There are 9 hidden switches. A switch that is on adds its own fixed numbers to the row, and there is some noise. The rows also spread widely along 14 directions, which tell nothing about the answers.
Some rows, each with its switches (1 for on, 0 for off) after it:
[  9   3  -1  14   9  17 -11   6 -11 -12   1  -8  -4  19  11 -13  -3  15
   0   8  -7  -5   3  10   5   3  18  -5   3   0  20  -5 -11  -6 -12  -6
  14  16  10  15  -1]  0 1 0 1 0 1 0 1 1
[ 13 -19   0  -7 -12  -7 -11   5   7 -18   3  -9   4   2 -28 -21 -10  28
 -11  11   8   7  -6   8 -23   4  -6 -14  -3 -25  11 -19  14  16 -20   0
  -6  -8  16  13 -36]  0 0 0 1 0 1 1 0 0
[ -4 -13 -18 -20 -12 -15  -1  19  41  26  19   3 -12  -4   5  10   4  -7
  12 -26  12 -10 -12   2  13 -23  13 -12 -31   0 -17  12 -53  12 -14  -9
  -7  23  -1   2  17]  0 0 1 0 0 0 1 0 0
[ -3   0 -17  29 -28  -5 -21  14 -19  -1  -2 -12  -1 -25 -13   2   0 -14
   5   1 -26  12   7 -12   9  23 -17  -1  -5   6  -7   7  13  31  31   9
   2   8   4  -6  -1]  0 1 0 0 1 0 0 0 1
[ 13   0 -16  24  -3  -8 -10 -16   1  -7  12  -9   6  -6  -7   3  -6  -3
   4 -14 -22  -2  18   9   4  15  -3   4  -5 -14   4  -3  19  22 -15  -1
  21   3 -10  18 -18]  0 1 0 0 0 1 0 1 0
[ -9  28 -29   0   5   0   4 -10  -2  -7  -1  -9   1  -5  -6  20 -17 -13
  23  -9 -21  -6  15 -13   8 -10  -4  11   0  12  -6   9  -1   7   6  -4
  -3 -20 -12  -5   6]  1 0 0 1 1 1 0 1 1
[-16 -18 -20  -9 -22 -14   2  -7   9   6   8  -8  -3 -18 -18   1   4 -18
   0   9   9   5   1   8 -12  -2  18   4   7  21 -28  -3  16  22 -12  -5
   7 -12 -16 -10 -21]  0 0 0 0 0 1 0 0 0
[-19  -5 -19  -9 -31  26   7   6 -12   0 -10  -5 -20 -11 -12  28  16 -32
   3 -14  21  11 -26  -9   1  14  20  21  -1  24 -35   8 -17  39  22   1
 -19   1  14 -16  -4]  0 0 1 1 0 1 1 0 1
[-19   3 -26  -9  -4   6   8  -3   4  -9  -3 -30   0  -6  -9  -9   6   0
 -15  -4   8  13 -13  -3  25  -5   4  13   3  -7   7  13   3   4   3  -6
   5   2  12 -10 -19]  0 0 1 1 1 0 1 1 1
[ 13   2 -15 -10   4   4  19  -8 -12  -6  -8 -20  12 -12  -8 -11 -14  -5
  -7 -13  -2   3  10   1  14 -16   5   1  18 -17  18  14  20 -29 -11  -8
  31 -19  -3  11   4]  1 1 0 1 0 0 0 0 0
[  4 -19  -2  -4 -26  -7   3  10   9   4   4   0  -4 -27 -15 -19  -6  -8
  -4  -5   6   8  -6  -1  -2   4   0  -8  -4 -18   1  -6   9   8  -8  13
   5  10  -1   9  -4]  0 1 0 1 0 0 1 1 0
[-13 -29 -10  -4  -1  -8  17 -13  -2 -10  14 -12  -5   0  -3 -19  10   8
   1  25  12  -7   8  11  -6  -6  33  10  28  17  -1 -12  15   5   2   2
   7   7  -9  -3 -23]  0 0 0 1 0 0 0 0 0
[ 11  30  -2  30   6   6 -21  15 -17 -18  -4  -7  11  -3  -9 -20 -25   6
  -1   0 -37   8   5 -16   1  18 -28  -6  -9 -16  16  -9   3   3   5  -1
   2   6   8  -1   1]  0 1 0 1 0 0 1 1 1
[ -1  10 -27  11   8 -18  -9  -4 -14  -3  -3 -24   4   9 -18 -12 -11  27
   7  17 -17   2  19  -7   4 -19 -15 -10  14   0  11  -3  16   1   5   1
   7 -15  17  14 -21]  1 0 0 1 1 0 1 1 0
[-21  10 -16  -9 -11  -1 -11  -7   9  25  -8  -4 -25  -8 -12  11  -8 -17
   0   0  20   9   6  15  -3  -5  10  -4 -11  12 -21 -23   3  20 -47   8
  19  -6  -1  10  -8]  1 1 0 0 0 1 1 0 0
[ -9  30   4   1  -2  30 -13 -12   0  -8  -6   6 -21  -8   2  14 -12 -17
  10  -6   0  11  -1   2  -9  28   4   8 -11   0   3 -25 -13  23 -29  14
  -7   7   1   3   2]  0 1 0 1 0 1 0 1 0
[ -6   5 -23 -23  -3 -15   6   0  19 -22  -5 -16  11 -12 -30   4 -17   6
   0   2   0  -4 -21 -12 -16 -25 -16  -2  -5   5 -13   6  -3   6   1 -22
 -19 -39  -6 -30 -19]  1 0 0 0 0 0 1 1 0
[-32   0 -12 -24 -11 -13  14  -4  18  11   7 -11 -12 -10 -12 -14 -13  -3
  11  10  11   9  14  -4   4 -13  -3  -5   6  -3  -2 -13  -8   4 -15  15
 -14  -5  14  20  -5]  0 0 0 1 1 0 0 0 0
[ -5   0  -9  -3  -8  13   1 -16   5   6  -7  -1 -18  -2  -7   7  -6 -13
   4  -3  14   5   7   7   1   8  14   3   0  -7  -5 -16  20  21 -30  10
  13  -3   3  24  -9]  0 0 0 1 0 1 0 1 1
[  6  14 -39  -9   0   2 -10   5   2  10  -2 -26  11  15  -6  26   5   4
  -2 -27  -8   7  -1   5  21 -15   5  -1   2   6  -4  31 -29   0 -10 -25
  16  -6  25   8  -9]  1 0 0 1 0 0 0 0 0
[-10 -11  -7   8 -10  12   5   3 -24  -5 -11 -16 -18   6  -6 -11   9   6
  -9  15  13   6  -5   1   9  -7   9   2   9  -2   4  -5   6  10  13   7
   3   5  26  15  -6]  0 1 1 1 0 1 1 0 0
[  1  14 -14  12   7 -10  12   0 -16  -2  21  -4  20  -8   4 -18 -12 -15
  18  -4 -36  -3  30  -8  -5   8  16   7  26  23 -10   1  -6 -16   3  -5
  10   7 -23  -5   5]  0 0 0 1 0 0 0 0 0
[  7 -31  -2  15  -3   7  -1   4   5   1  17   5 -19   4   7 -13  21   0
  -2   2  11 -25 -18  14  -6   5  44  -8  -5  13 -11 -23 -11  22 -10  -9
  13  46 -18   2  -7]  0 1 1 1 1 0 1 1 0
[ -8  -4  -9  23  -6 -10   3 -27   0   2  16   9 -23 -17   1  10  -8 -15
  30  -4 -13  -7  31  -3   0  12   1  17  -8  -6  -3 -26  16  41   1  33
  -4  15 -23  15  -1]  0 1 1 1 0 1 1 1 0
[  6   8  -8  18   9  -8 -17  23 -27  -8   8 -20  22   0  -6 -37  -7  17
  -9  24 -28   8  10   1 -11  -3   6 -12  22  29   5   2  -9 -26   0 -17
  20   3  -4 -18 -11]  0 1 0 0 0 0 1 0 0
[ 17  -8 -12  -4   8   0   1 -17  28   5  10  10 -16  13   0  33 -10   4
  40 -23  -5 -29   4  -7  -2 -11   4  -8 -19  -1  -4  -1 -28  25  -8  -6
 -10  -2  -5  21  17]  0 0 0 0 1 0 0 1 1
[-27 -16 -10 -23 -33  -3  18   2   4 -18 -11 -12 -16 -33 -14   4   1  -6
   1  12  23   5 -23 -17   1 -16 -11   8  -6  -6  -3   5   4  13  37  13
 -35 -21   9 -21   2]  1 0 1 0 0 0 0 1 0
[ -9 -37 -18 -18  -6 -12  23  -5  35 -10  12  -3 -16  -6  -1  -2   8   2
  -3  -7  29 -21 -18  11  11 -25  25  10 -14 -13  -4  -3   3  16  -2  -3
   1  15 -22 -14  -7]  1 0 0 1 0 0 1 0 0

New rows. What belongs after each?
[ -2  10 -11  29  -4  12 -16  -2 -25 -17  -1 -14 -10  17 -14   2   3   6
  -5   1 -13   6   0  -1   0  23 -11   4  -6  -8  -5 -22   4  43   2  -2
  -5  11  28  21 -26]  0 1 1 1 0 1 1 0 0
[ 10 -22  -7  17 -12   2   8 -16 -21 -24  -2 -11  -3 -24  -8  -3   0   5
   9   5 -12  -1  11  -9   4  10  -3  12  14 -13  22   3  34  16  39  20
   2  -4 -11  -4  -2]  0 1 0 1 1 0 0 0 0
[ 12  -8 -10  -2  -6  14   2   1 -13 -16  -1 -11   5 -10  -4   0   1   0
  -5  -7   1   0  -5   7  -8   9  17   6  11   1   8   1  -1   0  -3  -5
   9   0  -2  -8 -11]  1 1 0 1 0 0 0 0 0
[  0  -5  -9  -7  14 -18   0   8  15   0  11  -8   3  -2   4 -33 -14  19
  -3  17  -1 -10   8  13  -2 -30  17 -13   5   2  19  -9  -8 -30 -26  -5
  19  11 -20  -5  -3]  1 1 0 1 0 0 1 1 0
[-22  29 -28   6 -31 -32 -30  25  -6  48  -1 -10  -8 -30  -7  11 -15 -14
  25   2 -28  30  27 -20  20 -22 -29 -14 -11  20 -10  27 -35   2  16  26
  -7  -6  17   8  25]  0 1 1 0 0 1 1 1 0
[ 21  13 -14  27  26  -3 -14  -5 -23  -2  11 -12  16  16  13 -14  -5  19
  15  10 -40  -7  29   4  -1  -5  18  -5  28  24  17   6 -13 -22  -5 -14
  28  10 -11   9  -1]  0 1 0 1 0 0 0 1 0
[  5   8   3  -8   9  22  -6  15 -22 -14 -10 -20   2  10  -4 -31  -3  27
 -14  18   6   8 -15  -1 -10  -8  10 -16  18   6  25  -6 -24 -25  -9 -11
   0   1  27   3  -8]  0 1 1 1 1 0 1 1 0
[-46   8 -16 -15 -22   4   9   3   2 -25 -10 -30 -10 -37 -12 -18   5   0
 -19  19  15  28 -23 -16  22  -1 -18  24  -2 -12  18   8   9   9  36  19
 -29  -3  11 -39 -15]  0 0 1 1 1 0 1 1 0
[ -5  22 -30  28   2  -6   0  -4 -23  17  11  -3  -2  -9   6  13  -1 -31
  22 -18 -33  -5  25 -10   9   4  14  12   9  29 -25   0 -10  12   7   3
  18  15 -17   2  10]  1 1 1 1 0 0 1 1 0
[ 23   5  -9  12  17  13   3   4 -13   0   5  -4   5  20  17 -11   0   8
   5  -1 -13 -18   3   4   8 -19  34  -6  13  15   8  14 -11 -29  -6 -23
  31  10 -12   7  21]  0 0 0 1 0 1 0 1 0
[ 20   3 -16  12  10  11 -24  -2 -19  -1 -20 -15  -1  22  -7   4  -2  25
   5  20 -10   0   2   0  -3 -14  10 -14  16  21   9   9   1   0   0 -16
  18 -16  18   7  -7]  0 0 0 1 0 0 0 1 1
[ 13 -12  -3 -12 -16  11   5 -13  15 -13 -20   6 -15 -32 -22   8 -15 -14
  -2  -1  16  -5 -31  -4 -10 -18   7   3 -15  -2  -7   3  33  16  -2  -5
   8 -25 -36 -34   7]  0 1 0 1 0 1 1 1 0
[-27  31 -25  21   2  -4   1  13 -20 -14  -3 -28  14  -5  -8 -33  -8 -14
 -18  19 -24  16   4 -10  21  -4  -4  13  10  16  -9  10  23 -15  12 -15
  19  -7  -7 -25  -9]  0 0 0 0 0 1 1 1 1
[ 27  -3 -22  18   3  -8 -13  -2   7   3   4  -7   3   5  -6  11  -3  10
   9 -19 -21  -7   2  -3  14 -10  -6  -5 -10 -10   8  18  -8  14   6 -10
  14   5   1   9  -1]  0 1 0 1 0 0 1 1 0
[ -4  17 -29  -4 -23   4 -32   1  -2  18   1 -11  -1 -16 -15  43   5 -18
  15 -20 -15  22   1   0  -9  20  -1   3  -3  29 -24  11 -43  44  -9  -3
 -13  -1  18  -6 -18]  0 1 1 1 0 0 0 0 0
[-35  12 -18  23 -11 -17  -1   3  -4  12   9  -9 -24 -14  21  -2   0 -10
  16   7 -13   5  31  -2  39  -5  -4  12 -11  -5  13   0  -1   6  19  35
   4  25  -1  14  20]  1 1 0 0 0 1 0 1 0
[  4 -11 -34  26  17 -33   0  -9   6  12  18 -19   8  35 -16 -23   1  18
  -2  13 -21 -17  19   8   7 -26   9 -16  13   6 -19 -10  20  12 -19 -32
  33   4   5  35 -33]  0 0 0 1 0 0 1 1 0
[ 10 -11  -4  -1 -11   3 -17   2   4   6  -2   8 -23   6  -9  16  -1  17
  20   7   7 -14  -5  -1 -21  -3   4 -25 -12   1  -4 -27 -17  33 -10   8
 -18   6  18  23  -2]  1 0 1 1 1 0 0 1 0
[ -5   5   2  14 -17  16 -22   9  -6   8  -8   5 -28  -5   7   5   5   5
   8  10   5   7  -6  -7   3  13   1  -8 -18  -4   6 -18 -16  29   5  22
 -14  25  22  10  12]  0 0 1 1 0 0 0 1 0
[  3  10  -8  -1 -13   5  -1  14 -25  -4  -7 -16  10 -14 -13 -23  -8   2
  -7   6  -6  21  -2 -14  -3   2  -6  -7  14  -2   7   5  -1 -13   7   6
  -1  -8  20  -1  -5]  0 0 1 1 0 0 1 1 0
[ 25  -9 -12 -12  -4   5 -14  -9  21 -15  -1 -11   6 -23   2  11 -10  15
   2 -18   0   7  -6   2  13  -2  -5   8 -17 -32  39  24   2   4   2  10
   5  -4 -11 -18   0]  0 0 1 1 0 0 0 1 1
[ 15 -16 -22  14 -16  10   0   3 -28  -3   1 -15   5  -4  -8  11  10  -6
   0 -25  -3   7   9   2   6  22  13  14  16  -5   2  10   3  16  12   5
  15  10  15  11 -18]  1 1 0 1 0 0 1 0 1
[ 34  -6 -14 -21  -2   4  14   5 -16   7   7 -14  36   4 -30  -7 -19 -11
   3 -35 -10   5  10   1 -27   3  13 -14  36   3 -15  11 -14 -18 -37 -28
  19 -26  16  32 -23]  0 1 0 1 0 0 1 0 1
[ -7   8 -18  -1   6  -6   2 -15  14 -17  14 -12   2  -2 -11  -3  -6   3
   4  -4  -9  -5   0   0  -2  -2   1   9  -6  -5   0  -9   0  21 -10  -6
  -5  -1 -14  -7 -23]  0 0 1 1 1 1 1 1 0
[ -5 -23 -13 -30 -22  -6   8 -25  41   8  -1   9 -24 -31 -17  30  -9 -18
  16 -18  27  -7  -7   8 -10 -10   7   3 -17 -13  -9 -12   7  36 -28  14
  -6 -12 -18   3  -6]  1 1 0 1 0 0 0 1 0
[-39  23 -18  -5  -4  14   1 -12 -11  -6 -11 -25 -18  -3  -3   5   6  -1
   2  16   7  19   0 -10  17   5  -5  15  11  15   5  -3  -7  13  10  10
 -13  -8  25  -2 -10]  0 0 0 0 1 0 0 1 0
[-27  22  -9 -11   9 -10  21  18  12 -33   9 -21  18   4  -9 -44 -20   6
 -16  23 -18  -5 -13 -10   6 -28  -8  -3   3  -3   2   3  -5 -28   6 -30
 -13 -11   0 -15  -6]  0 0 0 1 0 1 0 1 0
[ 40  -3   2  35  19   8 -34   5 -17  -1   2   0  -4  30   7  -5  -6  34
  12   9 -18 -15  14  13 -11   2  13 -20  -1   3  20 -12  -7   3 -19  -5
  26  13   2  23  -1]  0 1 0 0 0 1 1 1 1
[-18  21 -31   0   2  12   7   0  -6   6 -13 -22 -10   4  -6  16  -1 -20
  -1 -19   0  -1 -10 -10  28 -12  -1   8  -4  11 -14  14 -11   4   2 -18
  12  -8  13   1   6]  1 1 0 0 1 0 1 1 1
[ 10   7  -6  -1   1  19 -22 -17   7  -4 -19   6 -29   2   0  35  -5  16
  25   6   6  -1  -9  -8  -4  -6  -2   1 -15   7  13  -2 -15  30   5  12
 -16  -9   5  -9  11]  0 0 0 1 0 0 0 1 0
[ -9  -1 -19  -1   3   0  12  -6   4   0   3  -7 -14  -2  10   4   3  -6
   4  -6  11  -9   2   5  17 -17  23  14  -3   7  -1   4   0  -3  -1   1
  17   5 -20 -13  11]  1 0 0 0 0 1 1 0 0
[ -6   3 -30   8  -6 -24   1 -12   4  -5   4 -10   1 -20 -15  11 -20  -6
  19  -6 -21   0  21  -9   5  -8 -19  15  -1  -2   0   4  14  22  15  12
  -3 -15 -14  -7 -11]  1 1 0 1 0 0 1 1 1
[ -7  -3 -28  13   5 -11  27   3 -12 -23  21 -22  24  -4   1 -30   3 -14
 -14  -4 -17 -12   5   5  14  -7  28  21  18   3  -9   6  24 -16   5 -20
  27  10 -32 -18 -19]  1 0 1 1 0 1 1 1 1
[  5 -16 -27  -4 -19   1   2  -9  -9   6   0 -18   2 -11 -21  17  11  -6
   8 -14   0   7  -4  -2  -4   4  12   4  21  17 -11  16  -8  22   9  -6
   3  -8  13   5 -25]  0 1 0 1 1 0 1 1 0
[ 12  -7 -21  17 -11 -10  -9 -11  22  11  18  10  -8 -18  -2  17  -1 -21
  14 -29 -10  -6  12   7   5  14  17  11 -21  -4 -18  -5  12  38 -17   7
  21  22 -37  -5  -2]  0 0 0 1 0 1 1 0 0
[ -8 -15 -26  -7 -14 -22   7   8 -17  23  -2 -19   1   7 -20 -11   2  11
   4  18   7   6  13   0  -8 -28  12 -15  32  21 -14   2  -3  -6  -1  -1
   7 -15  29  27 -23]  1 0 0 1 0 0 1 1 0
[  0   0 -12   6   8  -1   4 -24  -3  -4   1 -11  -4  -1  -2  -8 -11   3
   9   6  -6   3  24   1   6   1   4   9  17  -7  15 -10  28   3 -13  13
  16  -7  -5  16 -11]  0 0 0 1 0 0 0 1 1
[-10   0 -21  22 -21 -12 -12 -10 -13  28  -3   3 -23 -15  -9  23  -4 -14
  34  12 -18  -1  26 -10   1  -6  -1  -3   5  29 -20  -2   7  34  21  19
   2  -3  -3  18  12]  0 1 0 1 1 1 0 1 0
[-11  -3 -15 -11 -23   2  -5  -6  13 -10 -12  -7 -15 -20 -15  21   0  -1
   8   5   8   9 -20 -12   3  -5 -10   8  -9   3  -2   9  -3  32  23   7
 -24 -14   8 -20  -5]  0 0 0 1 0 0 0 1 0
[-19  -4 -32 -13   9 -23  22 -18  19  -4  26 -17  13  13 -19  -1   0  -9
   8  -7  -5 -11   5   3  -9 -12  16   8  18  25 -36  -5 -15  16 -21 -30
  -2 -13  -8   4 -40]  0 0 0 0 0 0 1 1 0
[ -4   4 -24  21 -10  -8   0  -7 -10   9  -1 -11 -13 -17  -3   5  -3  -6
  11 -15 -14   5  22  -9  27   3 -11   7  -2 -18  13   4  16  14  15  24
  14  10   3  18   4]  1 1 0 1 1 0 1 1 0
[ -4 -13  -4  29  -2   6   8   4  -7  -3  15  -4 -12  10  17 -25  18  -3
 -10  -3   5  -8  -1  10  21  15  31   8  -2 -10   3 -13  10   4  -3   4
  24  43  -4  16   0]  0 0 0 0 0 1 1 1 0
[-34  12 -29   9   0  -1   4  -1   9  23   1 -15 -26  23  -3   5  13 -15
  -3  -2   5  -1  -4   2  30 -13  10   3  -4  15 -27  -7 -21  26 -13 -16
  10  21  27  28 -10]  0 1 0 1 0 0 1 1 0
[ 24  -3 -26   7 -17 -10 -18   4  18  13   3   3   3  -7 -28  20 -13 -15
   8 -29  -8 -10  -4   2 -14   4  -1 -18 -24  -5 -30  -4  11  34 -30 -15
  19 -10 -12  11 -14]  1 0 0 0 1 1 1 1 1
[-43  43 -16   8  24   2 -15 -11   7 -28   5 -27  -1  -8  15 -20  -4   2
 -13  30 -20  13   3   7  19   1   3  24   1  25  18  -7  -6  -9 -10  -9
   6  10 -27 -48 -14]  0 1 0 0 0 0 0 1 0
[  4   8  -1  -5   1  15  12 -10  -4 -22 -16  -6  -2  -1 -24  -3 -17  -8
  -4   8   1  -8 -19  -8 -16 -13  -4  -9   1   5 -11 -10  15   1 -12 -25
   3 -37  -1   0  -3]  0 1 0 0 0 1 0 1 0
[  9   7 -18   0   2   6 -16   2   9   3   3  -6  -2   3  -6  10  -4   0
   4 -16  -4   3  -1   2  -1   8   7   2 -11   2  -7  -3 -17  23 -20  -6
   4  11   1  -4  -9]  0 0 1 1 0 0 1 0 1
[ 19  32 -22  25  24   6 -24  -8  -3  16  12 -10  10  14   8  -3  -4   0
   3 -14 -32  -1  24  10  11   9  15 -11   1   7   4  -6  -4   0 -43 -15
  43  21 -10  20  -4]  0 0 1 1 1 0 0 1 0
[  5   9   3   6   5  14 -18   4 -13   0  -6   2 -11   3  -6 -11 -16  12
  14  19  -7   0   7  -5 -22   4   7 -15   7  19   7 -23 -15   3 -13   5
  -3   3   5   4  -1]  0 1 0 1 1 0 1 1 1
[  9   2 -25   5  -3 -15  -5  -8   5  -2   4 -15  13 -27 -17  -1 -16 -10
   8 -12 -24   3  10  -9   7  -7 -11   4  -1  -3   4  15  15   7   5  -2
  13 -12 -24 -15  -6]  0 1 1 1 1 0 1 1 1
[  0  19 -17   1   0  -5  -2  16  -5 -24  11 -19  29 -15   2 -14 -14   1
   0 -11 -28   6   6  -9   8   9 -10   9   2  -8  18  18 -15 -21  10  -6
  -4  -2  -5 -20  -3]  1 0 0 0 0 0 0 1 1
[ -2  -2   2 -16 -21  25   6  -6 -11 -14 -15  -3  -7 -21 -25   5  -4 -20
  -3   3  11   6 -26  -7 -30   9   8  -3  10  14 -19 -14   3  20  -9  -9
 -12 -21   7  -9 -11]  0 1 1 1 0 0 0 1 0
[-11  18 -16   4   2  -5  -7   3 -24  -7   2 -25  11   3 -27 -18 -10   2
  -3  11 -20  12  10 -10 -20   5 -13 -12  20  19 -15 -16  -8   7 -11 -15
  -5 -17  21  11 -30]  0 1 1 0 1 0 1 0 0
[-10  13 -34  11  13 -11   7   2 -13  -3   1 -27   6  12  -3  -9  -2   2
  -2   3 -15 -10   9  -4  23 -28   5   3   7   9  -4  13   8 -13   9 -18
  21  -9  -4   1  -3]  1 0 1 0 1 1 1 1 1
[-17   4 -11   9 -12   4  13  11   3  -3   7  -6 -10  -2  -8 -11   3 -23
  -9 -11  -2  -6 -20  -9   9   2   3  -1 -12  -3 -26 -12 -10  21   2 -15
  -5  21   9   7  -2]  0 1 1 1 0 0 1 1 0
[ -8   0 -18 -10 -11  -6  -1  -8   3   7   5 -14  -1  -8 -11   9  -6  -2
  12 -11  -5  12  15   0   3   3  -5   4   9  -2   3   3 -15  12  -9   8
  -4  -5  18  20 -12]  0 1 0 1 0 0 0 0 0
[-13  -1 -13 -34 -13  -1  20  10  11 -32  -7 -14   6  -6 -35  -2 -20  -4
  -6   3   8  -5 -28 -14 -22 -18 -16  -7  -6  -7 -21  -7  -7  12   4 -26
 -38 -36  17 -15 -18]  1 0 1 1 0 0 0 0 1
[ -7  16 -15  25 -16  -5 -14  14 -17  -8  -1 -16   5 -10 -10 -14  -7  -4
  -7   9 -28  13   6  -6  13   9 -16  -2  -1  -5   1   3  13  11  13  -2
   6   4  10   6  -6]  0 1 0 1 0 1 0 1 0
[ -3 -12 -11  13  -6  -4  -9  -3 -12  25  -7  -9 -21   0   3  -5   5   9
  11  19   3   1  16   1  15 -17  12 -16  10  12  10   1   3  -3   1  13
  22   4  13  27  14]  0 1 0 0 1 0 0 1 0
[-10  -3 -32   5 -23  -7 -12  12  21  17  13 -15  -2 -22  12  14  21 -17
  -3 -28  -9  10  -7   9  41   4  17  13 -13   3   0  36 -28  15   9  -4
  17  36  -5 -12   4]  0 1 0 1 0 0 0 1 0
[ 11   0  -9  -8  -5  10   8  -3  -1 -19   5  -8  11  -1 -24   1 -14  -5
   7 -16  -7  -5  -7  -3 -20   8   4   0   8  -1  -7  -4  -8  10 -13 -15
  -6 -15   1   5 -20]  0 1 0 1 1 1 1 1 1
[ -9  -4 -11   6  -9   1  22 -19  14 -42  25  -6  10 -22 -14   3  -5 -26
  -1 -28 -18  -8  -6  -4  -5  37  -6  29  -8 -21 -13 -16  14  43   4  -7
 -16  11 -25 -14 -29]  0 1 0 1 0 0 0 0 0
[  6 -17 -13   0  -3   4  29 -23   9 -12   0  -6  -7  -9 -17  -2  -7 -20
  -5 -26   8  -9  -5  -2  13  -1   1  12  -3 -28  -7  -7  37  19  -8  -5
  18  -6 -11  14  -8]  0 1 0 1 0 0 1 0 0
[-18   0 -17   1 -20  10 -15 -10  23  29 -27  -1 -48  -3  -8  19   7 -13
 -12  -1  37   8 -12  10  24  -6   1 -11 -33 -17 -14 -23  30  39 -39  13
  27   6  19  28   1]  1 0 0 0 0 0 0 1 0
[-12  23 -20   9 -12  -4  -5   8  -5  15  -5  -9  -9  11 -13  10 -10  -8
  12 -11 -10  11   6 -17  14  -4 -22  -8 -10  -3 -16   6 -16  18   2   1
  -9  -9  35  30   5]  0 0 0 0 0 1 1 1 0
